The same things were measured in two ways. Each way mixes the same 9 hidden numbers, adds some noise and spreads widely along 6 directions of its own, which tell nothing about the thing.
Some things both ways: the first way, then the second way.
[-18   5   0  -3  -3  -1  17  -6 -16   0   6   5 -11  10  -3   4 -11  10
   1  -3  -5   1 -16   1   8   0]
[ -7  11   0  -9 -11 -21   6   2   5   6 -16  12   5 -18 -23   0  -9  14
  -6   1  -5 -19]

[-14   7  -4   6  -7  15 -17 -24   1   1 -10  18   3   5 -17 -10 -11   2
   8   3 -24 -12  -1  -5   2  -2]
[  3  13   3  -4 -12 -13   1 -12   6   4  -2  -1  -3  -1   1   3   7   6
  11   4  -2 -21]

[-15   7 -25  12   3  19  -4 -20   5  -7   9  19  -5  10 -14   2  -9   5
  11   7  -9   3  -8   3  14  -2]
[  7 -14  -5  -1 -12   4  -2   7  20   3  14 -22   5  11   3 -13  -2   6
  18  -7   3   7]

[  7 -12  -9 -17  -7  26  -2  -4   6  -1  -2   6  -4  13  -4 -13   6   2
   8   4  -7 -15  -1 -17  -1  -7]
[ -3   2  -5  11  -9 -11  -5  -1  10   4   6  -5 -26   4   0  10   3   1
   4  17  -6   3]

[  4   3 -10   2   3  13   1  -8  -4   0 -12   6  -7   0  -7   5   2   2
   1   5  -7  -4   6  -5   0  -5]
[-11  -4  18  -1 -14  -5  11  18   5  -9  21 -28 -25  23 -11  12   0   6
   0  -1 -13  14]

[-11   7 -10  11   9  10   7 -12  -2  14   7  12  -5  -2  -5 -15  -6   1
  12  -7 -19 -12   3   6  -9   0]
[ -5  24  -4  -2   2  -1 -18   4 -17  -3  10 -20 -18  13   8  -9   0  -8
   6   7  -3   2]

[ -3   6   2   7   7   1  13 -14  -8  10  -2   6  -9   1  -5   0  -5   9
   1  -4   0  -1   2   2  -3  -2]
[ -3   8   9 -15   7   9   9  -3  13  -8  12 -12  -9  -1  -2   1  -5   5
   9  -1   8  17]

[-13  10  -3  23  19  -5 -16 -19  10  16  -3  19   2 -11  -3 -10 -23 -12
   6  -1  -4   7  16   7 -10  -2]
[  9 -12   3  -3  12   5  12  -3   7  15  23 -24   9   2   9 -21  -9  -6
   6 -14   6   4]

[-30  19  16  14  12 -29  20 -10  -5   7  20  11  -6 -12 -20 -10  -6   4
  24 -17 -22  -2  -6  22   3  22]
[  5 -20   4  17  -2 -21  17 -11   2   9  -8  -8  50   7  -1 -20  -5  -3
  -1  -1   1 -37]

[  1  10  13   3 -10 -13 -11 -12  -7 -14 -11   3  10 -15 -16   1   4 -12
  -6   4 -14   0   9   9   6  11]
[  1   8  13  -2   7   2   6 -10 -24   0  -4  15   3   0   4   5   0 -14
 -10  -1  -3 -11]

[ -4   5   8  23  11  -3   9  -3   9  -9   2  17   9 -17  -2  -5  -8 -22
   2  -5   0   8   7  11 -18  -2]
[ -1 -34  -7  14   3 -12  14   1   8  20  -1  10  11  -8   4   3  -7  -2
 -12  -1   4 -24]

[  3   1 -14   0   0  18   7  -2   8  -3   8  -2  -6   4   4   7   6  -5
   3   6  -7   8 -13   0   7  -2]
[ -5  -3   6   8 -32  -6  -1   7   6  -7  -4   0  -4  21  -7   2   5   9
   6   4 -12 -21]

[-14   8   6  15   9 -10  23 -18   9  11  25  14  -5   0  -1 -10 -11  -3
  15  -8   0   5  -2   6  -3   7]
[  3   7   7   6  -7  14  -7  -2  -1 -13   5   9 -18   8   2   6   1  -4
  -3   9  -3  20]

[-15   3  10  -1  18  -7   1  -5  11   9   2  11 -11   2  -2   0  -7   4
  17   1  -1  11  -8   3   6   7]
[  9 -21  -8  10  13  -5   1  -5 -12  20  12 -10  -5   4  12   4  -1 -15
   4  -1  -2   7]

[ -6   3 -12  10  28   3  -7   2  16   9 -12  -1 -13  -3   6  13  -4  -9
  11   7   7  17   8   3  -2   0]
[  0 -47 -10  15  14   8   6  -1   0  14  13  -2   3   0  27  16  -9 -14
   0  -7  17  14]

[ -8   2  -6  -8 -11  -3  -4 -10  -7   2 -12   6 -10   7  -6   9 -19   3
   2   0   0 -16  15 -24  12   4]
[  7  11  -6   1  17  -8 -12   3  -7   1   3  14  -7 -25   0  13  -3  -9
 -24   9  11  18]

[ -9  -4   3 -12   4 -17   3  -4   1  -1   1  -2 -15  12  -7  12 -10   6
   9   4  27  11   4  -7  16   6]
[  7 -17  -4  -1  12  21  -5   7   6  -7   1   7   8  -6   2  -4  -5   0
  -2  -4   8  21]

[  1 -11   6 -12  -4  -3  10  -1  -9  -5   5   5  -3   7  -5  -7  -5   2
  -4  -2  19   1   2  -2   0  -7]
[ -5 -19   2  -2 -13   9  15   1  35  -5   7   8  -1  -3  -3   3 -13  11
   2   1  15   7]

[  2  -8  -7  -6 -11  18  -7 -16  13   9  20   2   6  11  -3 -27  -3 -10
   5  -4  -2  -3  -3  -1  -9  -9]
[ -9 -11  -9  21 -19   2  -7  -1   6 -10   4  24 -24  16  10  14  -5 -13
  -7  34  -1  -5]

[  6  -4  11  -8   1  -5   4  -2  -4   4 -23  -3  -9   5  -1  13  -9  -5
  -5   9  15   8  10 -15  -8 -10]
[  9 -14  -2  -9  16   5   6   1   1  16  -6   5   5  -9   1   4  14   3
   6  -8   6 -13]

[ 11  -2 -17   3   2  11   2  -3  -1   6   8   6  -1  -4  -6  -5   0   1
   1  -5   3  -2   2   0  -4 -11]
[-17   9   7  -2 -10  -2   6  12  12  -6   6  -9 -15   6 -18 -11 -16   9
  -7   7  -7  11]

[  2  -6 -15   8  -2  14 -12 -19   3  10  -6   4   5   6  -8 -17 -17 -18
  -3   6   9  -2  23  -3 -21 -20]
[ -1  -3 -11  -4  10  26 -13   3   2  -3   3  10 -17   1  15   2   0  -6
   6   6  14  14]

[  0   6  11  -1  18 -13  -9  -4   3  14  -6   8  -8  -7 -13   6  -4  18
   8  -4   3  12 -11   1   6   2]
[ -1  -5   4  -8  11   7  12  -1   4   1  23 -29  -7  17   5  -8  -6  -8
  14   2   2  13]

[ -6   3   2   1   8  -2   9 -11   2  14   9   2  -8   5   0  -5  -6  -2
   6   0  -1   6  -2   4  -2   1]
[ -1   2  -1   3   6   5  -9   9 -23   0  11  -6 -24  16   3   5   1 -16
  -5   9 -10  12]

[  8 -14  10 -21 -14  -6  -6   9  -1  -6 -21 -14   0   4  -5   0  -5 -23
  -3   9  13  -4  24 -16 -11  -7]
[  2  14   1  -6  -2  15 -15  -6  -1 -15 -11  14 -12  -5   4   8   4   5
  11   4   0   8]

[-10  -3  -6  -9   3  10   3  -4 -11 -13 -13  -4 -12  13 -16   2   6  10
   8   7   2  -2   1   3   5  -2]
[ -8 -14   1  -6  -7   4   4   1  19  -6 -16  -1  15  -2   2  -1   1  20
  18  -8   4 -22]

[ -1   1 -11  -1   2   1  -5  -5   3   0  -1  -8  -5  -3  -3  -1   6  -9
   6   2  -6  -4  14   2   5   7]
[ -1 -23   9  13  -4  -7  16   1  14  -2   3  -8  30   6   0 -13 -11   3
  -8  -2   0 -19]

[  3  -3 -10 -16  -9   1 -10  -5  -8  -4  -7   1  -7   6  -6   8  -4   5
  -1   5   3  -7   8 -15  19   1]
[  9  -9  -8   3  16  -4   2  -5   3  17  -4  14  19 -23   2  -5  -6  -5
 -13  -3  17  -2]

Other things, the second way, with their names:
(403): [ -9   7  -9  -3  -4 -12   2   3   1   6  -4   4  -4  -3 -12  -3  -7   0
  -4  13   5  -3]
(83): [  9 -14   3   4  -2  -2   5  -7   3  11 -11  14  25 -13   0   2   2   4
  -3 -16  11 -10]
(511): [  4  21  -4  -7   3   2  -7 -15   2   2  -3  18  -7 -20   8   8  -3  -4
  -2   4  22  11]
(570): [ 11  -4  -6   1  -1   8 -12   4   0  -2  20 -36   5  27  16 -20   9  -8
  24   0  -1  -2]
(41): [ -1  15   2  -6  10  -6   5  -8  -2  -3  -1  -7 -10   2 -13   6   0  -4
   9  17  -1  18]
(187): [ -6   2  11  -1   3   4   1   7  -6 -10   4 -15   3  12   1  -6  -3   1
  -1  -3  -6  -3]
(446): [  6  13  13  -3  -5 -17   5  -4  -9   4   0   2  14  -5  -1  -2   8  -1
 -12  -5  -4 -37]
(632): [ -7  33  13 -10 -20   0  -8   7   0 -12 -27  12   0   1 -21  -5  14  22
   1  -4  -8 -26]
(36): [ 12  -7  -3   9  10 -16  -3  -2  -2  17  -2  -4  17 -20  -3  -6  -6   2
  -8  -9  -1   2]
(341): [  4  -3   5  17  -7  -7   0  -3   8  -5  16 -30  11  25   7 -16   1  -5
   9   8  -2  -2]
(375): [ -8 -15 -17   3   9  10  -6  -6  -8   1  -8  21 -12  -3  13  13 -10 -12
   6  16   8   3]
(80): [ 13 -14  -3   1   3   1   2  -2  15  11  16  -8   1  -5  11   1   3  -2
   5  -6  13   8]
(394): [  1 -21  -7   1  28  12   5  -1  -3  17   8  10  -1 -19  15   3 -11 -13
 -14  -6  20  13]
(42): [ 12 -20  -9   0  -2  -1   3  -7  29  12  -5   9  20 -13  11  -6   9  11
  11  -6  15 -32]
(638): [ -9 -14   9   8   6  -7  14   2   2   4  -1   1   7 -12 -12   0 -22   4
 -17  -5  -2  14]
(258): [ -3  -9  -5   6 -13 -14  -5   9   1  12  -5 -12  14   0  -4  -6  -4   9
   3 -13   3 -11]
(508): [ -3   8   9   0   7  11 -10  11 -19  -6   2 -19 -18  20  -4  -2   9  -1
   6  -2 -16  14]
(188): [ -3   4  -1  -4  -2  -6   2   2  -8   4   5  -3   0   6   3  -1  -2  -7
   1   3   5 -12]
(78): [  2  13  13  -1   8  -7  10  -9   1  12   9 -10   1 -13  -4  -9 -10   4
  -7 -14   3  11]
(313): [  5  11   1   0  13   7  -7  -8 -13  -9  -7   4  13  -2   2  -7  -5  -8
   0   5   5  10]
(449): [  1 -28   7  15  -6 -21  16   6   2  16   1   1  -1   4  -6  18   9   1
 -13   2 -10 -21]
(407): [  7   8  -8  10  12  -5 -11  -9 -15   8   6  14 -24  -8   9  16   4 -19
 -12  21   3  14]
(683): [-16 -31  11   2  19  -8  21  18  -8  18 -11   0  -9 -11 -20  12  -7  12
 -17 -14 -24  -8]
(288): [ 0  2  2 -6  5  1  3 -1  1  2  3 -8 -1 -1 -1  1 -1  1  6 -4  5  6]
(543): [ -5  -1   2   1 -12   0   1   5   0   2  -1  -3   1  12   0  -4   3   3
   4  -1   1 -16]
(665): [ -5  -7   0   9  -6   4   7  -8   9  -4  -1  26 -20  -1   2  28  -1  -5
  -6  20  12  14]
(39): [  6   3   2  -1   0  -6   1   4  -5  14  18  -2 -12  -2   4  -1  -1  -9
 -13  -2   0  -3]
(132): [  3 -29  -2  10  18   2  10   3  -3   9  -4   8  22  -1   7  -1   0 -10
 -11   1  10 -13]
(723): [ 14 -13 -17  -3  25   3  -5  -9  -4  12   0  -1  15  -7  20  -4   9 -13
  13   5  12 -18]
(610): [  1  -9  -1  15  -5  -2  -5   6 -12  -1 -12  23  11  11   2  -2  10 -10
 -18  13  -5 -35]
(828): [ -7  -8  -4   2   1   1   6  -7   0  -3  -8  27 -15 -12  -5  31 -11  -7
  -8  16  13  30]
(742): [ -9   4   0   1 -15   0 -10  27  -3 -10  30 -20 -31  24   2  -1  -7  -9
 -13  10  -7  11]
(500): [  8  18  -2  16 -18   6 -26  -5  -6 -12 -15  18   6  16  12  -6  24  -3
   2  15   1 -34]
(191): [ -2   1   1   9  -5 -20   2   3 -14  23  -5  -4  -3   7  -3  -1  12  -2
  -3  -2 -11 -36]
(803): [  8 -25 -12   2  20  11  -4   6   4  -3   1  -5  16  -6  -2  -6  -9  -4
   4   1   5  28]
(599): [  1 -16  -9   2   1  -1  -9  18   1  11   4  -9   4   0   4 -12  -2   2
  -3 -10  -3 -16]
(125): [ -5  11   6 -11   3   6   5 -11   3   4  10 -13  -7   9  21   0   8  -3
  20  -2  15 -20]
(307): [-12 -13   2  -1  -6  14   1   9   1   0 -13   3  14   7   2  -9  -4   8
   3 -12   8 -17]
(192): [ 13   8  10   2  -1   3  -6 -10  -4  -1  -5   3   3  -2   4   1  13   4
   6  -9  -5  -6]
(797): [-14 -28 -24  18  14  -6  -9   0 -18  16  -9  15  -7  -4  20  12 -12 -18
  -6  15   5 -15]
(479): [  7   1  15  -2 -11  12   9 -12  -3  -5 -19  24  12   8  -3  10  16   3
   5  -6   7 -12]
(91): [ -2  -6   0   5   9  10  -1  -4  -6   0 -19  20  24  -5   5  -6   0  -3
  -8  -3  14 -16]
(597): [-17   6   2  -5   5  -9   7   6   2  -1 -20   6  11 -13 -20 -11 -15  14
 -10   1  -5 -14]
(424): [ 16   4   5  14  -4  12 -15  -2  -3  -7  11   9 -10  13  19   0  18 -11
  -8   7  -3  -9]
(473): [ -6  -9  -1   3   9 -13   3  18  -6   5  10 -22  -3  10  -9  -9  -4  -4
  -8   8 -18 -10]
(329): [ 12  -1   2   7  18   0  -5   2 -18  -5   0  12  -5   3   1  13  16 -17
 -15  19  -9  -1]
(225): [ -7  15  11  -5  -9   9   5 -13   3  -5 -11  17  -7  -1   0  10   4   6
   5  -1  11  -5]
(541): [ 2  4  3 -1 11  5  5  1  7 -5  5 -5  6 -1 -7 -7 -5 -2 -6  6  8 20]
(363): [ -9  -3   5   7  -1 -10   4   2  -6   4 -10  17 -12 -13 -13  18  -9   5
 -17   4  -8   8]
(677): [ -4  -1  -4 -16  10  -5  10  12  13  -2  30 -38   2   7  -1 -20 -18  -4
   6   4   5   7]
(289): [  2   3  -7  -1   6  21 -29  14 -24 -19 -30  25  -5  13   1  11  29  -1
   6  15 -12 -21]
(516): [  2   8  -1   3 -10  14  -8 -11 -14   3 -18  36   8  -6  10   2   1  -5
  -6  -7  18 -13]
(779): [ -4 -29  -8   4  -6  -4   5   4  21   1   3 -12   7   1   3   6  -7  10
  15   0   4  -1]
(412): [ 20 -17 -23   6  29  -4  -6  -4  -9  23  23  -5 -11  -9  11  -6  -8 -27
  -2  14  -3  19]
(49): [  8  -9   1  -6   9   9   3   6   4  -8  24 -28  -6  19   5  -6   1  -8
  14   6  -4  17]
(658): [ -6  17  -6 -10  16  -2  -8   4 -17   6   0 -10  -8  -4  -3  -9  -6  -7
   1   3  -1   7]
(816): [ 10  -1 -15   6  20   7 -16 -10 -17  14  -2   8   5  -9  23   2   5 -17
   0   1  20   2]
(681): [ 9 -3  1 -6 10  4  6 -4  5 -2 12 -2 -2 -5 -3  2 -8 -4  2  3  3 21]
(807): [  1   5   5   0  -4  13   4 -13  -4   8   1  21  -3  -6   9   2  -8  -8
  -5  -9  21   9]
(152): [ 16 -19  -8   5  -2   4  -5  -6  17   3 -14  27  30 -22   7  -1   1   7
  -2  -9  18 -12]
(255): [ -4 -16  -4  12 -10  -7  -1  11  -6   8   0  -4   9   9  -1  -8  -8  -4
  -6  -3  -4 -12]
(333): [ -4  20  10 -25  -6   0   6   9  27 -17   7 -20  -5   2 -13  -9   5  20
  15   5  -3 -11]
(64): [-17 -33   5  -2 -13  -4  22  13  23  -2  13 -22 -11   9 -11  15 -17  15
  10  -5  -2  19]
(710): [ 7 -8  4  3  9  1  1  2 -3  7  2 -3  3  1  0  1  9 -1 -2 -4 -1 -3]
(309): [  1  -8  -2   3  -7 -11   4   0   1   7  -5   4   2  -8 -16   1 -13   5
  -1  -2  -7  11]
(229): [ -7  -4   3  -3   9  -1  10   6   0   3  -7  -2   5   1 -15  -8  -5   4
  -2   3  -4  -2]
(564): [ 15  12   3 -17  14   1   3  -7   8   1   9 -26  14  -2  -5 -22   2   4
  21  -6  -1   7]
(478): [  2   0 -10   8 -24 -19  -6 -14   3   9 -12   5   2  -4   1   8  -2   6
  18   4   2 -10]
(744): [  2 -14   6  -1 -11  11  10  -2  20  -8   8  -4  -5   7  -1  14  -1   7
  13  -2  13  23]
(413): [  8  -3  -2   3   1   1   4  -3  11   5  19  -9 -15   1  -2   5  -3  -6
   2   7   9  36]
(789): [  5   1  -6   5   7   4  -7   0 -12   8  -9  22  -8  -5  -7   9   5  -8
 -10   7   2  11]
(447): [  7  -7  -5   8 -14   2 -12   1  18   2  -5  20  -7 -13   8  14  10   9
  -3  -1  10  -7]
(733): [ -5 -13   7   6   1   4  11  -5  -6   5  -8   5  -2  12  -2   0   1  -1
   5   1 -11 -14]

Some of these things the first way, each followed by its name:
[-17   9 -21   1  13  19  21   0  11  22  19  -8 -23  18  17  11  -4  -1
  14   5 -19  12 -28  -1   5   1]	(478)
[  8   9   0  19  14   6   3  -8  19   3   6   1   2 -12  -6   4  11 -11
   7   4  -5  22 -11  14 -10  -3]	(733)
[-23   3  -4  -2  18  -9  15  -2  -2   9  19   4 -17   8   3  -2  -8   9
  14  -5   1  10 -11  12  12  10]	(255)
[-14 -10   3 -15 -13 -14  -1   1  -4  -8 -12  -4  -4  10  -2   1 -23 -23
   0   7  16  -6  29 -15  -1   1]	(152)
[-15   9  22  -6   6 -17  18  -5 -12  -5  -3   6 -13  -3   8   8   4  11
   3  -6 -13  -6  -9   0  19  25]	(446)
[  0   4  -8   2  18   1  -2  -6  10  19  -9  -5 -16   5  -4  10  -3   2
  15   6   1   7   7  -6  -1  -2]	(508)
[-23   8  12  -1  22 -16   7  -8  11  20  -3   3 -22   9   8   9 -13   5
  19   0   1   8  -1  -8   9  16]	(192)
[ -6  14 -17  14  15   8 -10 -17   4   2  -1  20  -9  -8  -5   8  -1  12
  10   2 -17  -2  -2   0  19   9]	(78)
[ 13   1 -19  -5 -19  18 -10 -10  -7  -7  -8   4   2   0  -6   6   1  -4
  -9   6 -12 -12   4 -15   9  -6]	(511)
[-15  12 -22   4  12   6 -26 -22  15  31   2   7 -14   7 -15  -7 -13  12
  28  -1 -23  -9   4  -9  10   6]	(341)
[  1   1 -14 -13  -8   0   5 -16 -12  12   8  -5 -13  12 -12  -2  -2  12
   5   0   0 -10   6  -8  14   0]	(541)
[-17  13  -4  15  18  12  25 -18   7   7  12  11 -19  11   8   8   2  11
  14   1 -12   8 -18   5   9   9]	(449)
[ 14   4   2   7   5  16 -15  -6  -5  -3 -25  12   6 -15 -12  -3   8   3
  -5   0 -17  -7   5   0  -9  -8]	(125)
[-18   4  15  -7  10 -20 -13 -16   3  21 -12   5 -13  10 -15   0 -23  14
  15  -1  10   7   1  -8   5   2]	(49)
[  7   1  -7  -2  -2   4 -10  -3  -8   5 -10  -2  -2  -6  -7   4  -4   1
  -8  -2   0  -1   4  -4   0  -9]	(677)
[ -7   5 -24  -3  -2  21 -12 -18   2 -10  -4   7  -9  12 -14   7   6  13
  10  11 -10  -3  -6  -3  24   3]	(363)
[  2   6  -9   6   0   3   7 -14  -1   3  -1  -6  -5  -1  -4   1   4 -11
   0   4  -1   1  13   4  -1   0]	(132)
[ -6   5  -2   6   2   2   1 -21   6  25   7   8  -5   8  -6  -9 -19   3
   7  -3  -1   3  -3  -6  -7  -8]	(665)
[ 12   6 -19  13  17   9 -24  -7  16   6 -18   4  -6 -11   4  23  -5  -3
  -3   9  10  18   6  -8   5  -8]	(394)
[ -1  12 -20  17   6  11 -16 -16   4   1 -14   0  -2  -8 -12   6   0 -10
   6   6 -14  -2  17   3  -2   0]	(187)
[-13   2 -18  -2   6   7  16   7 -11 -12   5   9 -13   3  -7  10   1   6
  10   3  -9  -4  -6   4  15   4]	(258)
[  6  14  -2  14   8  -1 -25 -12   8   6 -18  16   2 -15 -22  16 -10   8
   5   3  -8   9  -6  -6   5  -6]	(225)
[  3   3  -6  -5  -9   2  -6  -5  -9   5   3  11  -1   0 -20   2 -10  14
   2  -5  -5  -1 -13  -6   7 -10]	(403)
[ -7  -7   4 -15   2   3  23  -4 -13   5   9  -9 -15  16   1 -15   9   7
   8  -3   2  -7   2   4   1   5]	(473)
[  3  -7  -5  -4   0   7  -5  10   5 -13 -18  -2  -1  -1 -12  11  -1 -11
   4   8   6   3   6  -8  -8 -10]	(779)
[-10  -5  -1  -6   1  -3 -12  -6  -7   5  -3  16  -2   1  -4 -10 -21   3
   0  -5   6  -7   9  -8   1  -4]	(742)
[-10   8  -5   3   3   1  -3 -14  -7  -4  -3  15  -8   2 -20   7  -3  19
   9   1  -7   0  -9   0  16   4]	(288)
[ -2  -9  -7 -15   5   8   4   8 -14 -12 -12  -4 -13  10 -13   7   7  12
   3   9  11   6  -4   2   7  -7]	(64)
[ -5   1  16   7   3 -10  -5 -10  25   5   7  14   6  -3   0  -3 -18 -16
   7  -1   7  16  -4  -6  -8  -2]	(412)
[ -2   7  15  16   1   0  32 -11 -10   4  -1  10  -2  -4  -3   0  -9   1
  -1 -11   1  -4  -1  -1 -20  -8]	(333)
[ -7   4  -7   3   6   6  -2 -10   7   1   2   8  -5   1 -11   0   0   0
  14   4 -11  -1  -1   1   4   4]	(570)
[-14  -7  19 -12   6  -8  27 -15   3   3  21   9 -13  14  17 -21   3   1
  12  -6   5  -9   5  -4   9  21]	(424)
[  1   1 -13  -8   3   7  12  -1 -12  -4   6  -9 -14   4  -9   4  13  14
   5  -3   0   0  -7   6  10   1]	(597)
[ 15  -4 -11 -17  -9   2   4   4  -2  20  -3 -24 -13  12   5  15  -7 -10
  -7   8  10   9   1 -16  -2 -14]	(828)
[  5   0   9  -6  -1 -10   6   7 -10  13  -8  -7  -4  -7   4   3  -8 -11
  -8  -2   1   3   5  -4 -10  -5]	(188)
[ -3   2  -1  -1  -1   8   3 -15   9  15   8   9  -6   8   2  -8  -7   0
   8  -2 -10  -5  -3 -12   2   0]	(407)
